The rows are grouped in 3 ways, from coarse to fine. Each group lies inside one group of the grouping before and may be the whole of it. The rows also spread widely along 11 directions, which tell nothing about the answers.
(in the rows, 128 means zero)
Known rows, each followed by its group in each grouping:
[204 104 155 143 147 109 136 108 128 130 159 146 117 138 139 170 100 119
 111 145 165 148 137] | bav K_730 nadet
[174 128 106 134 172 139 156 130  94 189 101  92  80 110 176 136 118 107
  89 140 105 102 196] | ded K_339 dukat
[ 39 143 104 122 180 167 112 208 102 147 124 161 131 103 152 146 164 107
 116  96 150 144 169] | ded K_981 bamus
[134 119  96 145 218 136 112 143  59  89 140 132 137 118 164 154 145 166
 138 135 177 137 156] | Nirof K_115 tez
[188 157 134 139 161  92  94 119  88 165 156 128 117 126 128 169 109 101
  85 168 108 140 151] | Bupal K_162 rebib
[109 121 162 114 124 143 112 159 177  92 147  71 141 130 130 112  99 155
 157 130 200 173 138] | ded K_228 zofet
[125 174  94 140 142  98 114 125  96 150 150 151 136 126 143 113 138  73
 109 147  97 115 160] | Bupal K_584 vekap
[118 111 124 137 162 118 145 178 101 143  86 136 107 146 146 143 133 195
 114 134 134 156 131] | bav K_908 kos
[215 121 169 150 153 114 159 123 155 107 126 186  95 117 136 188 132 131
  68 143 162 180 118] | ded K_17 mazi
[ 90 127  94 125 165 168 110 177 124 156 126  95 118 105 173  94 122 108
 125 116 157 135 196] | ded K_17 guban
[170  97 121 151 165 114 180 111 152 117 112 150 103 112 163 124 123 120
 142 117 144  92 123] | ded K_228 Bov
[ 77  72 153 108 126 107 151 167 123 164 120 123 111 171 136 170  83 165
 123 139 139 147 113] | ded K_981 golub
[103  97 131 136 138 152 161 145 137 160 117 126 107 118 156 159 116  93
 122  97 144 112 145] | ded K_981 nopu
[ 93 112  76 143  89 166 102 178  85 173 128  75 152 150 144 118  88 114
 120 122 180 135 134] | ded K_339 peza
[100 123 107 138  81 113 104 128  90 148 165 119 173 172 131 137  93  93
 114 154 151 127 112] | ded K_228 bop
[118 156 101 179 123 114 107 127  75 125 128 147 174 136 115 164 136 106
 110 139 129 124  89] | Bupal K_162 fad
[178  98  99 145 176  97 134 122  93 108 126 191  84 158 185 128 114 174
 107 170 151 177 149] | Bupal K_162 dumo
[124 175 127 133 174 131 134 180 142 112 104 156 104 102 140 107 160 146
 103 134 133 176 164] | Nirof K_115 geror
[168 158  96 151 201 132 128 168 128 136 122 165  91  77 155  95 159  90
 113 119 132 127 184] | Nirof K_792 topu
[ 30 154  66 144 132 162 136 168 105 120 103 147 137 135 185  85 144 120
 130 119 147 138 177] | Nirof K_740 koma
[106 147 121 144 158 154 157 113 137 114 102 101 119 108 163 127 141 118
 136 115 125 117 155] | Bupal K_853 gom
[ 49 130  93 143 147 102 144 166 101 103 114 203 151 149 149 121 158 145
 117 138 126 141 121] | ded K_17 Tizo
[199 135 114 135 138 130 140 177  92 223  83 115  65 133 149 159 110 133
  32 155 108 155 173] | ded K_339 nelep
[ 67 141 164 130 136 107 135 178 162 127 122 170 131 130 101 167 144 148
 117 124 130 162  93] | Bupal K_853 dar
[159 104 122 149 146  81  85 180 100 117 170 186 131 156 115 158 112 159
 107 163 178 181  97] | Nirof K_480 Pavod
[119 173 100 141 176  92 134  90  91  99 148 160 143 135 156 108 158 105
 136 159 106 116 175] | bav K_346 sak
[194  68 110 144 121 114 153 122 126 157 148 218  75 157 173 151  97 102
  83 141 178 164 127] | ded K_981 bamus
[171 168 147 147 170 100 181  83 132  80  95 155  99 114 156 149 160 149
 106 150 102 140 139] | Bupal K_584 vekap
[148 197 113 132 175 144 101 162 145 149 155 147 109  69 143  90 154  40
 101 126 129 138 205] | Nirof K_115 geror
[ 26 155 144 114 145 140 130 165 131 100 140 165 158 126 144 160 154 105
 110 125 140 158 150] | ded K_17 mazi
[179 159 120 151 182 123 155 160 147 140 110 204  78  86 147 127 164 103
  82 122 124 145 155] | Nirof K_115 geror
[ 44 120 106 136 165 153 162 157  85 142  84 121 133 129 160 162 145 139
 129 108 117 104 142] | ded K_981 golub
[147 117 105 152 210 129  96 161  99 129 153 130 144  87 135 141 140 114
 137 113 167 108 151] | ded K_17 Tizo
[ 90 174  98 141 140 143 104 179 102 157 112 100 142 114 133 108 143 107
  95 135 123 133 165] | ded K_17 guban
[126 108 192 125 108 111 128 170 165 139 154 147 121 139 103 199  93 118
  98 130 173 176  97] | Nirof K_792 topu
[134 119 112 139 130 104 130 116  85  93 132 133 127 175 168 143 104 171
 110 176 159 170 138] | Nirof K_480 Pavod
[205 159 111 162 100 159  98 143 124 159 126  88 119 116 128 122 102  99
  87 126 176 172 136] | Bupal K_584 vekap
[128 154 156 122 155  79 169 147 132 114 102 179 101 138 140 144 155 159
  86 169  85 154 145] | ded K_339 nelep
[ 95 158 160 148 157 121 129 201 147 105  97 182 128 115 103 167 165 178
 105 127 134 196  96] | Bupal K_162 fad
[130 124 119 126  94 133 129 202 108 215 112 185  94 159 141 183 109 107
  27 142 136 182 131] | ded K_228 zofet

New rows, each followed by its group in each grouping:
[134 173 151 156 165 154 126 156 151  78 109 116 136  85 112 147 168 152
 132 104 165 161 117] | Bupal K_584 vekap
[192 141  77 152 151 151  90 151  59 161 146 142 110 129 165 138 116 103
  66 145 176 170 178] | Nirof K_115 tez
[168 163 159 146 159  73 117 164 124 120 130 172 128 141  81 150 154 172
  99 166 119 179 106] | bav K_346 sak
[120 165  94 139 147 104 151 143 135 176 117 198  92 122 159 102 150  77
  88 140  78 124 168] | Bupal K_853 dar
[108 126 136 125 119  80 172 138 112 124 100 160 118 174 146 151 126 170
  93 173 101 151 123] | ded K_339 nelep
[164 140 115 133 163 108 101 141 109  87 187 229 119 131 160 140 140 107
  89 158 180 194 162] | Nirof K_115 tez
[172 110 168 116 192  97 153 120 110 134 135 168  78 132 159 215 121 152
  85 152 127 163 150] | Bupal K_584 vekap
[160 163 123 151 189 114 165 112  96 110 101 171 107 108 157 156 171 118
  91 143  94 118 153] | ded K_981 golub
[118 160 176 109 167  80 142 136 141 102 147 160 127 120 125 165 150 116
 102 161 100 139 155] | ded K_339 nelep
[189 127 146 167 154 103  87 159 122 131 140 108 143 119  84 158 110 157
 130 142 164 155  86] | Bupal K_162 fad
[159 163 133 129  98 145 118 120 150 144 146 104 127 120 153 113 102  61
  90 141 151 151 167] | ded K_228 Bov
[ 95  80 156 119 131  83 150 138 125  91 143 150 134 181 136 162  96 195
 140 157 168 163  93] | Nirof K_115 tez
[141 115 108 153  99 202 128 172 117 183 106 130 104 125 157 167 108  87
  68  97 189 173 141] | ded K_981 golub
[139 146 164 134 161 131 123 177 176 147 142 151 115  96 102 149 143 107
 121 105 151 159 137] | bav K_346 sak
[160 151 150 133 191  69 146 127 132  86 125 160 123 121 132 125 153 157
 127 165 102 125 134] | ded K_228 Bov
[127 103 126 129 166 139 152  98 121  83 144 167 110 148 188 154 131 142
 134 132 184 177 169] | bav K_346 sak
[213 115 117 169 141  96 119 142 109 124 115  89 133 156 110  98 102 199
 138 160 164 147 110] | bav K_730 nadet
[138 103 122 131 107 126 186 142 151 185  96 166  75 158 174 122 102 116
  91 132 122 146 159] | bav K_730 nadet
[174  88 104 152 133 110 163  97 138 121 148 181 109 148 175 102 105 105
 138 135 161 122 145] | bav K_730 nadet
[163 122  62 172 138 105 157 103  94 124 118 182 118 139 171  84 136 101
 124 144 122  98 135] | ded K_981 golub
[107  89 127 134 138 133 126 132 127 128 127  88 124 145 156 134  82 152
 155 136 165 148 133] | Bupal K_162 fad
[ 99 133 111 126 134 112 121 127 112 111 149  92 143 149 152  96  98 136
 152 152 150 132 157] | Nirof K_115 tez
[212 139 150 148 218 104 120 143 118  91 135 150  97  94 138 166 147 158
 109 153 151 158 152] | Nirof K_480 Pavod
[218 100 149 170 163 130 162 146 165 149  98 145  82  88 126 157 128 125
  98 109 156 122 110] | ded K_17 guban
[150 173 174 128 168  77 162 144 186 124 135 211  97  93 115 139 161  89
  96 140  89 137 138] | Nirof K_115 geror
[171 132 163 128 149 100 144 113 142 108 154 154 109 126 144 162 114 118
 104 149 150 152 142] | Nirof K_115 tez
[109 166 121 130 127 155 108 162 146 150 133  88 131 105 135  88 119  81
 123 122 140 140 175] | ded K_981 golub
[198 101  94 133 158 125 119 145 130 162 138 112  86 127 176  78  92 119
 123 142 160 136 180] | ded K_228 Bov
[ 94 123 130 131 173 129 111 179 153  97 141 128 138 104 134 103 140 144
 152 121 170 147 145] | ded K_17 guban
[146 145 131 147 130 105 134 149 122 165 100 126 115 136 121 142 113 137
  99 149 110 139 115] | Bupal K_162 dumo
[120 141 130 156 154 106 131 132 123  97 160 213 153 111 127 146 166  84
 128 116 139 121 115] | bav K_908 kos
[168 128 113 132 179  56 108 126  87  78 185 211 124 157 148 123 130 154
 116 186 150 166 144] | Nirof K_115 tez
[ 90 105 159 115 147 118 152 195 159 189 102  97 111 131 116 138 104 151
 140 114 118 121 140] | bav K_730 nadet
[104 101 152  99 126 134 113 127 151 110 182 123 119 145 166 151  86 117
 135 133 196 191 158] | Bupal K_584 vekap
[143 140 103 132 157  84 134 132 132 169 124 137  92 135 161  76 105 109
 126 162  85 113 174] | Bupal K_162 dumo
[101 121  98 141 188 154  77 211 101 122 131 141 130 121 134 131 145 187
 131 121 194 193 141] | Bupal K_853 dar
[193 188 136 162 120 137 100 112 124 109 133 106 137 115 127 138 123 101
  90 152 154 172 136] | Bupal K_162 dumo
[111 164 127 147 186 120 154 105 135  41 105 159 127 112 166 113 168 159
 150 138 132 146 148] | Bupal K_162 dumo
[134 113  98 153 209 139 128 139 108  89 134 152 125  96 161 133 155 144
 161 106 173 124 143] | Bupal K_584 vekap
[179  90 161 124 199  58 148 127  94 126 149 207  97 159 143 199 123 171
  97 172 126 154 137] | bav K_730 nadet
[184 111 128 150 102 159 177 129 166 175  81  85  75 121 157 110  89 112
 107 113 146 129 141] | ded K_981 golub
[131 134 148 134 180  88 160  87 146  88 151 204 112 114 158 158 148  98
 133 139 111 121 143] | Bupal K_162 rebib
[138 134 182 115 177  69 155  99 176  67 171 198 116 114 151 141 141 107
 127 156 124 145 155] | ded K_17 Tizo
[206 169 176 155 146  93 129 109 115 112 146 159 141 117  98 206 146 106
  68 159 126 139 100] | ded K_228 bop
[ 88 101 117 132 138 132 144 167 110 173 107 171 103 147 160 175 114 130
  97 127 126 156 132] | Bupal K_162 fad
[132 185 131 174 152 137  95 155 101  46 128 120 181 107  99 137 169 159
 131 135 183 167 103] | Nirof K_792 topu
[ 87 193 132 151 152 139 134 203 110 145  71 141 139 102  95 157 182 137
  82 117  96 140 115] | ded K_981 golub
[129  78 142 116 162 126 152 137 110 143 110 148  79 160 184 190  92 176
  99 149 155 181 148] | Bupal K_162 dumo
[158 148 123 171 197 131 133 204 134 111 105 198 123  73 107 150 196 141
 107 101 148 137 110] | ded K_339 nelep
[174  73 127 138 145 124 187 119 143 182 114 161  74 126 180 163  97  90
  98 118 132  96 140] | ded K_228 Bov
[161 211 172 131 125 128 131 151 170 140 121 121 114  93 107 134 139  85
  74 138 112 162 156] | Nirof K_115 tez
[ 88 148  97 142 130  94 157 166 135 155  96 156 119 135 133  75 145 122
 129 135  90 107 131] | ded K_981 bamus
[ 57 143 110 141  94 140 148 161 154  90 111 163 146 145 144  89 139 130
 132 123 156 166 116] | ded K_981 golub
[143 155 111 156 163  96 150 106 126 174 114 108 122  96 131 113 124  66
 141 131  60  53 146] | Bupal K_162 fad
[ 69 143 142 146 111 120 179 155 154 141  74 102 142 140 114 114 132 152
 143 116 102 106 111] | bav K_730 nadet
[130 126 117 147 122 129 137 169 137 114 134 198 126 129 139 137 146 118
  99 128 168 166 122] | ded K_339 nelep
[188 107  87 172 148 153 118 155 110 148 139 185 113 104 149 136 132  87
  99 108 182 140 126] | ded K_981 golub
[140 131 113 137 111  99 186 104 131 164 110 183  91 148 179 127 116  85
  69 155  91 125 161] | ded K_17 Tizo
[122 123 138 134  91 137 122 116 128 153 154 119 133 154 138 174  86  94
  96 136 156 157 122] | Bupal K_853 gom
[102 155 123 142 164  89 137 149 105 123 136 183 143 121 119 142 159 107
 119 140  97 112 121] | ded K_981 golub
[ 38 119 132 136 115 163 160 179 141 153 120 178 145 110 135 199 150  65
 102  78 145 111 112] | ded K_339 nelep
[196  94 176 121 147  76 126 148 151 167 169 198  83 134 116 203  96 113
  83 145 145 168 111] | Bupal K_584 vekap
